The rows of a group lie close to one hidden flat surface of 10 dimensions, which passes through zero. Surfaces can cross.
Some rows, each with its group after it:
[  0   7  -2   7   9   3  16   0 -10   1   0  11  -5   2   7   2   6   7] : (4)
[ 13  18   4 -16   8   9 -23   5 -14 -25  -1   2  28 -17  -3  -3  -8   9] : (1)
[ 16 -12 -11   8 -19  -4 -13  26  20  16  -5  -2  -1  12   2  -8  40  -7] : (4)
[  2   3  26 -13  -2  18  19  45   9  36  -8  14  -6 -13  26 -13   6   1] : (3)
[ -4  18   2  11  -6   6  -5 -17 -11   0 -14   0  -7  -2   0   0 -24   2] : (2)
[ 19 -10  -1 -37  29   6  -5 -15   9  -6  -2 -21  -6   5 -18  20   0 -16] : (3)
[-11  -2  16  16  -9  15   4  31  14   3   4  13   6  -3  34 -13  27  -7] : (2)
[ -6  17  27  -1  14  29 -17   8 -18  -5   3 -15  16   3  -5   3  -5 -14] : (0)
[  3  26   8   5   5  -3 -13  -3  -5   2 -12   3  12   4   8   4 -12   8] : (1)
[  9  26  -5   5 -19  17   5 -16  30 -20  12  -3   4 -13 -17  17 -28 -13] : (0)
[  2 -18 -21 -25  45  16  -5 -12  -5  -3  16  35  25 -27 -40  -1   5  -2] : (2)
[  9  21   3  18   1  -2  27  -2  -9  18  -6 -13 -14  18   3  -6  31   9] : (3)
[-10  29  37  -5 -14  -5 -16  27  37  15   5   7  31  -8  22 -16 -27   6] : (1)
[ -7  24   9  33  11 -20  21 -13  29   6  15  -9 -16  -8   4 -12   1  11] : (0)
[ -5  -9  -2 -15 -38 -26  29  13   2  -2   0   0  14  -5  15 -24   8  24] : (4)
[ -6 -22 -16  -4  35 -31   3 -19  -9 -16  -3  -5   9  -1   5  23  18  -5] : (3)
[-13 -24  11 -27  10  -5  18  19  31  -3  27  20   3 -21   6  19 -27 -10] : (3)
[ 27   4   2   6   4   5  -2  26  32  -5  13 -10  12  -2  -5  19  34 -20] : (3)
[ -5   9  16  -8  19 -12  24  -7   3  -3  22 -18   4 -11  -8 -11  -3  16] : (4)
[  1 -10   0  -1  13  29  33  18 -27  14  22   8 -17  -2 -25  11  10  -8] : (2)
[  5  25   2  16 -13   8  11 -10  10  24 -23  -2 -18  12   1  13 -15 -13] : (1)
[ -1  -1 -20  35 -23  17 -34   9 -10 -20  12  13   4   0 -16   2  -1 -10] : (3)
[  6   2 -17   4  -5   3  -5 -29 -20 -12 -16 -25  22  -8 -13 -33  49   9] : (1)
[-30 -20  20  -7  39  13 -12 -11  10   8  12   6 -12  -8   8   2 -12 -17] : (3)
[-19  17   3  -2 -50  -5  27  -4  26 -21  25  11  27  20  19 -12  -8  22] : (2)
[ -3  14  14   0 -17  17 -29  -6   2   4  -9 -22   9 -11 -12 -21 -17  -7] : (3)
[ 23 -15 -13 -10  30 -42   9   0  -3 -12   4 -14  10   9   2   2  53  22] : (4)
[  1  35   4  25 -19   7   4   0   0  22  -8  15  -8 -17  -6 -25 -22  11] : (0)
[ 30   0 -26 -31 -34 -28  26   9 -20 -17  -2 -12  15  15 -18  12  -5  22] : (1)
[ -4  -3  -6  12  -9  -8  -1  16  22  -4  26  20  -1  13   3 -10  13  12] : (3)
[-36 -23   5  23 -15 -16  -4  -2 -22  -8   6  -2 -20  -2  18 -10 -17   6] : (4)
[  8 -14  23 -49   9  20 -11   7 -25   5   1 -45 -19  12 -21   8 -22  -9] : (0)
[ -7 -13   5 -17  10 -34  10   1  -4  13  -9 -21   7  -1  -8  -4  -3   5] : (0)
[  4   0 -11 -27 -10  17  -6  -3 -14  -8   6  22  24  -9 -14 -18 -11  16] : (2)
[  5 -28 -13   0   3  31  -1  11 -23  29  -9   1 -34   8 -21  -2  14 -20] : (1)
[ -7  10 -16  19  -7 -23  -5 -59  27 -11  -9 -20 -24  12  -1   2 -17   0] : (1)
[ -1   9  11   4  35  40 -23   4  -8  10   1  15 -12 -10  -8   5  -6 -17] : (4)
[ 10 -15  26  -7  -7  -1   3  47   3  14   7 -32  -8   7  14 -11  42  -4] : (2)
[ -2  41   0  42  -8   2  18 -27  -4 -20  -7 -10   6   4  14  10  14  -2] : (2)
[-17  11  16   7  14  20 -15 -14 -14  13  -4   7 -24  11   8  -4 -25   0] : (0)
[  2   5   1   0  13   2 -20 -12   3  -6  -7   1   8   1   1   3  -2  -3] : (4)
[-17  13  30 -29   9  12  -7 -11  15 -10   6  -8  25 -13  17 -18 -13   9] : (2)
[ 22  19  -9 -11 -35  16 -22  -3  10 -43   7 -10  49   1 -11   2  10   0] : (0)
[ -1  17  11   0 -12  -4  -3   1 -21 -11   1 -31  29   4  -8  -6   8   7] : (0)
[ -2   2  -3   0  -2 -12  -1  -2   4  -3  -5   8  16   3  10  -7  11  10] : (4)
[  8  -6 -14 -12 -26 -10 -30 -22 -14 -13 -10  -4 -30  27  11 -33  -5  35] : (0)
[ 25   7 -13  -8 -22  -9  23  -8  35  -1 -21  -2  11  -3  14  17  18  -7] : (1)
[  0  -2  -3   5  -3 -14  10  -7  27  -6  12  -6  -5  -5   1  -4   2   1] : (0)
[  3   8   7  25 -29   0   8  16  48  -6  17 -27   8  -8  -1  12   8 -29] : (2)
[  5  -8  -5   1   4 -14 -10  -3  16  -3   3 -21  10   9 -17  19   0 -18] : (4)
[ 24  -6 -15 -11 -16   2   1  30 -25   1 -10  24  -5   5   4   9   2  12] : (1)
[-23  -8  14  24 -12  11  23  13  29  13   6  17 -27   1  37  -3   3  -9] : (4)
[ 15  23 -36  34 -37  -8 -10 -33 -10  -9 -10  -3   6  -3 -40  -1 -19   4] : (2)
[  7  -3  -4  -7  -3  47 -24  -3   2  -2  -8  12 -14 -18  -6  -2 -17 -18] : (1)
[-16 -34  -7 -12  21  -1 -10  -4  -5  -6  21   5   5   7  -4 -24  32   9] : (3)

New rows. What belongs after each?
[  9 -37  -3 -31 -23 -18 -11   4  14 -19  25 -32 -22  11   6 -37  24  24] : (0)
[-24 -14  25  14  -5 -13 -27  15  11  29  -8 -22 -36  -2  15 -16 -22  -5] : (2)
[ 29   3  -6   2 -19 -13  15   7  32   5   3 -24 -22  11   9  -7  33   7] : (4)
[-30   3  24  17  39   3  -9 -28  26   0  19 -13  -8  -7   4   6 -15 -18] : (1)
[-33 -37  -4   4  -3  17   8  14  36   5  19  38  -2 -23  12  12 -21 -29] : (0)
[ 27  -4   1 -33  -8 -20 -17  16  10   3 -17  -7  25   5  14 -29  32  25] : (3)
[ 25  -6 -12  -8   2 -23  -2  11  -3  -9  -8 -18  28  -1   0  -6  51   9] : (3)
[ -4   4 -11   0 -23  -8   4 -10  12 -11   5  12  11   6   6  -6  -7   9] : (2)
[-18 -22  27  -6  -3  31  -1  38  11  44  14   1 -20   1 -16  -9 -16 -19] : (1)
[-34 -20 -19  28   1  10  -8 -25 -36 -15  21  24 -14   8 -14 -13 -11   6] : (3)
[ -8  -1   0  19  -3  -8  11  23 -18  12 -13  27  -1  -5  26  -6  15  10] : (3)
[-11   7   1   8  28  15 -23 -30 -16 -10  -8   0  -2   3 -14  24 -35 -13] : (4)
[  6 -22  -8   5   7   2 -24   8  43   5  12   4   9 -30 -28   9  -5 -31] : (2)
[ 11   3   9 -22 -29 -18  24  20  34  10   3  -4   8   2   1  10 -17  -2] : (1)
[ 14  -3 -21  -4 -19   9   6   3 -18  -7   0  27 -21  11  -4  16 -24   2] : (3)
[-11   8   9  12  -8   3 -20  -3  -1   5  -7  -6   2 -10  -1 -28 -10   6] : (2)
[ 3 -6 -6 -8 -4  2 -6  0  9 -3  0 15  5 -4  6  9 -7 -5] : (2)
[ -8  -4  -3  17  -7 -20 -28  10  11  -8   1  15  19   2  23 -21  18  16] : (3)
[ -2 -16  -9   6 -26 -20  17   7  -9 -19  13 -14  13   4   2 -10  31  12] : (0)
[ 11 -10 -28 -10  29   5  -3 -25 -22  -3  -8  24 -11  -9 -38  24 -24  -9] : (2)
[  2  -4 -15   6 -11 -26   6  -9  22  -9   7  -3   5  12  -1   9   2   3] : (2)
[  6  31   1   1   1  19 -44 -12  -1  -8 -15  13  16   3   5 -12 -14   6] : (0)
[  6 -13  -7 -53   6  -8  -8 -30  13  -5  14  -6  -6  28 -11 -24  -4  26] : (3)
[  0  13  -9  20 -16 -41 -17   1  23 -22   1  -5  33  -4  12   2   6  10] : (3)
[ -9   8   6  -2   8   0 -26 -12  -8 -16  -4  -2  15  13   9  -1   3   3] : (0)
[-24  12  10  15 -17  -4  33  -5  -9   5  13  -8   0 -11  -5  -9 -18   8] : (3)
[ -5  14   7   6 -15  23 -10 -12  -4   8   9 -26  -4   6 -23 -29   1   1] : (3)
[ 16   5  -6  -4   2  23 -17   6   5   3   2  20 -25  17   1  11  -8  -3] : (3)
[ -3  -9  -7 -10   5 -25  14 -10   1  14  -9  -9  -3  -3  -7  12 -19   0] : (0)
[  9  10   9 -13   5   3  11  -5 -12  -8   4 -41   4   6 -23  21  -4  -7] : (0)
[  2  33   5  11   0 -18   6 -38   3  -1 -15 -35   0  13  -6  -4  -6   7] : (3)
[ 34   2 -12 -41 -11  -1   5  -6   5   2 -13 -18  -6  -7 -31  17 -25  -5] : (0)
[ -2  -8   8 -19  -9  28  15  -6  -1   4  15 -20  -5  -5 -35  -8 -13  -9] : (3)
[-10   9  10   4   7  -7  10   7  20 -13  16  25  -4  -5  27  23 -31  -2] : (1)
[-36 -10  37  -2   0  -9   1  28 -13  29   5 -23  26 -17  -3 -29  -5   3] : (0)
[ 10  16   6  -7   1  22 -25  -1   1   2  -6   2  -6  -1  -3  -7 -13   3] : (0)
[  0  -8  -1  -6  -4  30 -11  15 -28   7   4   8 -10  -3 -19  -4  -7  -5] : (1)
[-14  20   8  35  -6 -17 -14   3  25  -5   1  25  -4   2  30  12 -24   0] : (3)
[  1  -5   3   1 -10  27  29  14   3  22   4  -1  -6 -10 -10  -2   9 -18] : (1)
[ 18  46  12  20  10  10   3  28  10   6  -3   4  52 -27 -12   2  21  -8] : (0)
[  5  14   2   5  14  21  33   3   8  14  -4  29 -12  -2  14  16   8  -7] : (4)
[ 36  30 -13 -34 -34   2  47 -20   9  -7 -13 -10  -7   3  -7  21 -24   8] : (4)
[  1  23   9  -2  29 -11 -13 -18  -4  12 -24  -7  15   4  -5  10 -18   1] : (0)
[ -2 -23 -18   4  26 -28 -23 -18   3 -20   5  11 -12  10  13   4  16   5] : (1)
[ 31  11  -6  -4   4  35   4  10  -5  19  -8  20 -40  29   2  15   2  -5] : (3)
[-10  -6   3  10 -35  12  24  16   9   1  20   0 -18 -20  -7 -13 -16  -5] : (0)
[-15  -8 -18  15  31   8 -32 -50 -17 -14  -8  14 -31  31   1  13 -14  -1] : (3)
[ -6   0  26 -37  33  25  40   3   6 -11  34  -7   4   5  -7  25  -5  -9] : (2)
[ 20  19  14   2 -34  15  -6  42  32   1   4  -4  17 -18  -2   2 -14 -13] : (3)
[ -1 -19  -3 -17   1  17 -33   1  11 -17   5   8   1 -22   4 -21   1  -2] : (1)
[-11  20  -6  48  -3   9 -26 -12  -2 -10  -5  -2  -4   3   2   8 -10 -14] : (3)
[ 10 -19   1 -35   5  20  32  29   5  20  18  34 -26   7   1   6  -5   7] : (3)
[-26   1   9  17  42 -11  -8 -13   5   5  -5  18  19   5  19  15   7 -11] : (0)
[ 15  26   1  23 -25  11  19  18 -16  18 -14   6 -13   7   3  -9  11   6] : (3)
[-31  -1   8  16  14   6  -8 -15 -30  -9  18 -13  12  -8 -12 -30  14  10] : (1)
[-10  -3  12   1 -19   5   6   5  -7  -3  18 -29 -12   2  -6 -16   0   7] : (0)
[ 15  -7   2 -18  37   4   7  18  16   8   5  13   9  -6   7  13  36  -5] : (4)
[ 14 -31 -17 -29  -4 -18  -2   4   1  -6   5  -6 -21  19 -19  22 -19  -1] : (1)
[-28 -23  14 -11  33  -9 -12  -5  -5   2  -2  -2  -2  11  14   5  -3  -6] : (0)
[ -4  12 -15  29 -17  -8  37  -4 -24  -8  -3   0   5   3  -7  21   3  -4] : (0)
[ 17 -20 -35  -7  24   3  24  -3 -25  -1   3  33 -12  11 -18  40  10  -8] : (2)
[-24  -3  21 -14  20  -3  16 -17  49  -7  31 -15   0  -2   0  24 -30 -20] : (2)
[ 20   7   3 -38  -5  10  -5  -9  -4  14 -20 -23   1   6  -8 -19  -1   9] : (3)
[ 31 -33 -35 -21 -25   9  38  -1  17  -7  -7  -1 -20 -13  -7  16  31 -18] : (1)
[-12   4  -7  40  -5   5 -12   4   3 -14  12  15  -5  -6  -4  14 -10 -17] : (3)
[ 23   4   2  -9   8  17  17   5   7  21 -20 -22  14  -7 -12   5  42 -20] : (1)
[-12  -2   5  10  -9  41 -12   6  -5  12   0  22 -29 -12   3  -5 -27 -15] : (1)
[-18 -12   0  -4 -12   5  -9   9 -12 -15  -1   4  41   1   3   6   8  -8] : (0)
[-30  -4  -7  31 -22 -21   9  -6  -2 -23  23   4  21 -19  -8   1 -22  -2] : (3)
[ -3 -12 -15   1  -8 -48  11 -13  33   1   5  -6  -2  -4   8 -21  11  19] : (0)
[ -6  -6  -4  -3  13  -2  -1  -2   3  -2  21   8  23 -11 -16 -18  16  11] : (2)
[-13  -1   9  27  -6  30 -20   0  -6   3  16 -12  -2  -2 -17 -21  19 -13] : (3)
[  1  -9   6  -5  -4  14   9   0  28   6   1  -7   0 -16   2  -4   8 -16] : (1)
[-22   3  11  18  14 -12 -18 -20  50  -3  11 -11   8   3   7  10  -5 -21] : (4)
[ -4 -21   4 -15  21  -1 -10  -5  23 -20  21  -8   6 -19  -1   3   8  -9] : (1)
[ 34  15   0   0  -8  23 -26  14  12  -3 -11  -8  -3   3 -10  26  -1 -22] : (3)
[ 10  -3 -18 -19 -18 -15   2  12  -2  -8 -10  38  -3   4  17  12 -40  14] : (3)
